The rows of a group lie close to one hidden flat surface of 6 dimensions, which passes through zero. Surfaces can cross.
Some rows, each with its group after it:
[-11   9  11 -11  -2  -2  10  -8  -6   4  -8  -4  -6  -3 -27  -7 -16] => q_574
[ -9   5 -10  12   2   6   8   1  -8   3  -1  -2  -6   0 -11   6   7] => q_574
[ -3  -7   3   9  -2   0  -1   7 -10  -2  -1  -5  13  -9   3   5   8] => q_603
[-6 -4 -2  3 13 -4 -1  4  3 -3 -5 -7  9 -1  2  0 -3] => q_783
[ 6  2  5 -6 -6 -1  0 -1 -1 -5  0  6  3  1  5 -4  3] => q_783
[  0 -10   5   4   1   0  -5   1  -9  -2  -3  -3  12 -11   2   8  -1] => q_603
[  3  -1   8 -14  17   1 -15  -6 -14  -8  -9   2  10 -14  -6   7 -24] => q_603
[-21   9 -17   2  28  -8  -1   3   8  -1 -13 -14   1  -5 -11   6 -13] => q_603
[-6  2 -7  5  6 -2  3  1  6  3 -1 -6 -5  2 -2  4  0] => q_603
[-8 -5 -4  9 -2 -3 -5 -2  6 -4 -5 -6 10 -9  6 -6 13] => q_574
[-7 11 -8 -3  7 -4  4  0  9 -5 -4 -2 -3  4  1 -4  2] => q_783
[  1 -16   6  13   3  -5  -1  10  -6  -5   0  -9  26 -11  10   0  13] => q_783
[ 13 -12  14   3 -18  -1  -3   2  -6  -6  10   5  14  -4  15  -8  19] => q_789
[  1   1  18  -7  -5  -5   7  -3   2  -4  -1  -4   7   1  -9 -12  -5] => q_789
[ -8  -4  -4  11   8  -3   5  12  -4   5  -2 -16   5  -3  -9   8  -9] => q_574
[  2  -4  11 -15   4 -11  -7 -11  16  -4  -5  -4   2  -2   4 -12 -12] => q_574
[  3  -2  -5   3  -8   2  -7   2   1   5   1   1 -11   1   2   5  -4] => q_783
[ 15 -16  18   0 -27  -1  -8   3  -3  -3   7   0  16  -9  15  -5  13] => q_783
[-8 -7  0 17 -1 -1  7  8 -8  2 -2 -9 10 -6 -6  3 16] => q_789
[-12  16 -10  -6  -5  -2  11   6 -11  -7 -15  12  24 -21   8  -3  13] => q_789
[-13  11 -10   5   9 -11  15  10   8 -12  -8  -4  21  -8   6 -11  20] => q_789
[  4  -7   5  -5  -5 -11  -1   4  33   5   5 -10  -7  14  13 -14  -2] => q_603
[ -9  13  -3  -5  -4   5  11  -1 -12   4  -7   4   0  -8 -14   4  -3] => q_789
[ -7 -28  -6  20   6  -2 -24  -2   4  11  -2 -16  -2  -7   4  14   0] => q_574
[ -6  -1 -12   8   1  -1  -1   6  -5   0  -4   1   8  -8   9   7   9] => q_789
[  8 -13  21 -16  -1  -2 -10  -9  -1   5   0  -5  -4   1  -8  -1 -27] => q_783
[ -3 -25  10  17  -4  -4  -9   8  -2  14   2 -24   2  -7  -8  13  -7] => q_603
[  5 -12  33 -12 -19 -10   1  -1  -6  -6  -2 -12  25 -16  -6 -13  -4] => q_574

New rows, each followed by its group:
[ -6   5   7  -2 -18  -8   4   1   2   1  -5  -7  -3  -7 -12  -5  -1] => q_783
[ 10   8   9 -10  -5   5   2  -3  -9  -9   2  16   6  -5   6  -6  10] => q_603
[ -8  -8 -12   2  -5   1 -10   9 -15   4 -13   1  22 -29  15  17   1] => q_789
[ -9   2 -10  -8   3  -4  -9   3   1   4 -14  -2   9 -16   9   9 -12] => q_789
[  4 -23  -8  28   6  -6 -13  18  12  -6   6 -10  18  -2  26   4  24] => q_789
[  5  -2  -8  -3  -6  14 -10  -3 -12  10  -1  13 -11  -1   4  16  -7] => q_789
[  3  -8   2   0  21 -16 -12   0  32  -5   8 -18  -8  17   5  -9 -12] => q_789
[ -9   5 -30  10   7   4  -3   9  -3   1  -6   7   4  -8  17  14  11] => q_789
[-5  4 -9  0  2 -7  2  5 10 -6 -2 -2  2 -2  5 -5  7] => q_783
[  3  15   0 -10 -16   6  12  -2 -12 -12  -4  19  16 -10  10 -10  19] => q_789
[  8 -11 -10  17 -19  18  -5   6 -26   7   2  14   0 -11  11  18  18] => q_789
[  0   2  -1  -1  -5   5   1  -5   2   7   4   0 -13   8  -7   0  -4] => q_603
[  4  -1 -10  -7  51   4  -5  -9   7  -5   7  11   5  19  20   6 -12] => q_783
[  4  -3  15  -6   5  -4  -2  -9   7   7   7 -11 -18  13 -22  -3 -23] => q_789
[  4 -19   3  21  -7   7  -6   6 -11   7   8  -5   0  -3  -2  14   9] => q_789
[ -8  -8  -9  27  20  -9   2  12  13   1   7 -19  -4  13  -4   2  12] => q_789
[ -8  -1   8   0  -7 -10  10   1   7   2   0 -14   4   2  -7  -8   1] => q_603
[ 14  -7  24  -4  -8   1   0 -10   1   2  15  -4 -13  16 -14 -10  -8] => q_789
[  8 -14  12   4  -4  -3  -8   2   1   1   6  -7   8  -2   3  -1   0] => q_789
[  6 -13   1  -3  14  -1 -20  -8  15  11   7  -8 -27  16  -4   9 -29] => q_789
[  5  17 -16   6   9   3  14  24  -5  -4   9   2   4  10   2  11   1] => q_574
[ -3   6 -12  16   1   7   8   5  -8   1   6   5  -7  10  -3   3  18] => q_789
[14 -6  9 -2 -6  0 -2  8 -4 -3  9  1  9  1 10  1  0] => q_574
[  5 -15   1   6  -6   1 -15   2   5   6   2 -10  -4  -3   7   7  -4] => q_783
[  1 -22  -4  21  -3   5 -11   6  -7  17   6 -14 -11   1  -1  19  -2] => q_603
[  3  -5  12  13  -8   0  14   4  -3  -5   9  -3   6   4  -6 -12  22] => q_789
[  1   4  13  -7   1  -6   8  -2   9  -6   1  -6   0   7  -9 -16  -3] => q_789
[  2 -10   1   3  -2  -1  -8   4  -1   4  -2  -7   5  -5   7   6  -2] => q_789
[ -2 -17  26 -11  -7 -16  -5  -6   7  -2  -6 -18  19 -15  -5 -12 -10] => q_574
[ -8  21 -17 -19   2  -4   6   0   2 -10 -18  17  13 -13  13   0   0] => q_789
[ -8  -7   1  -9   2  -6 -10  -1  -4   6 -11 -10   4 -14  -5  10 -22] => q_789
[ -5   0   1  13  10  -4  10   2   7  -1   7 -12  -4  13 -13  -6   7] => q_789
[ -1   8  14  -7  -6  -3  17  -3   0  -5   2  -1   6   2 -15 -16   4] => q_789
[ -3  18  -4  -2  -1  14  19  -7 -19   2   1  18  -8   6 -14  -2   8] => q_783
[  0  14   9   3 -17   4  27   0 -12  -8   4   9   9   1 -12 -17  27] => q_789
[  3 -10  11   3 -12   1   1   1  -3  10   2  -5  -3   1  -7   0  -3] => q_603
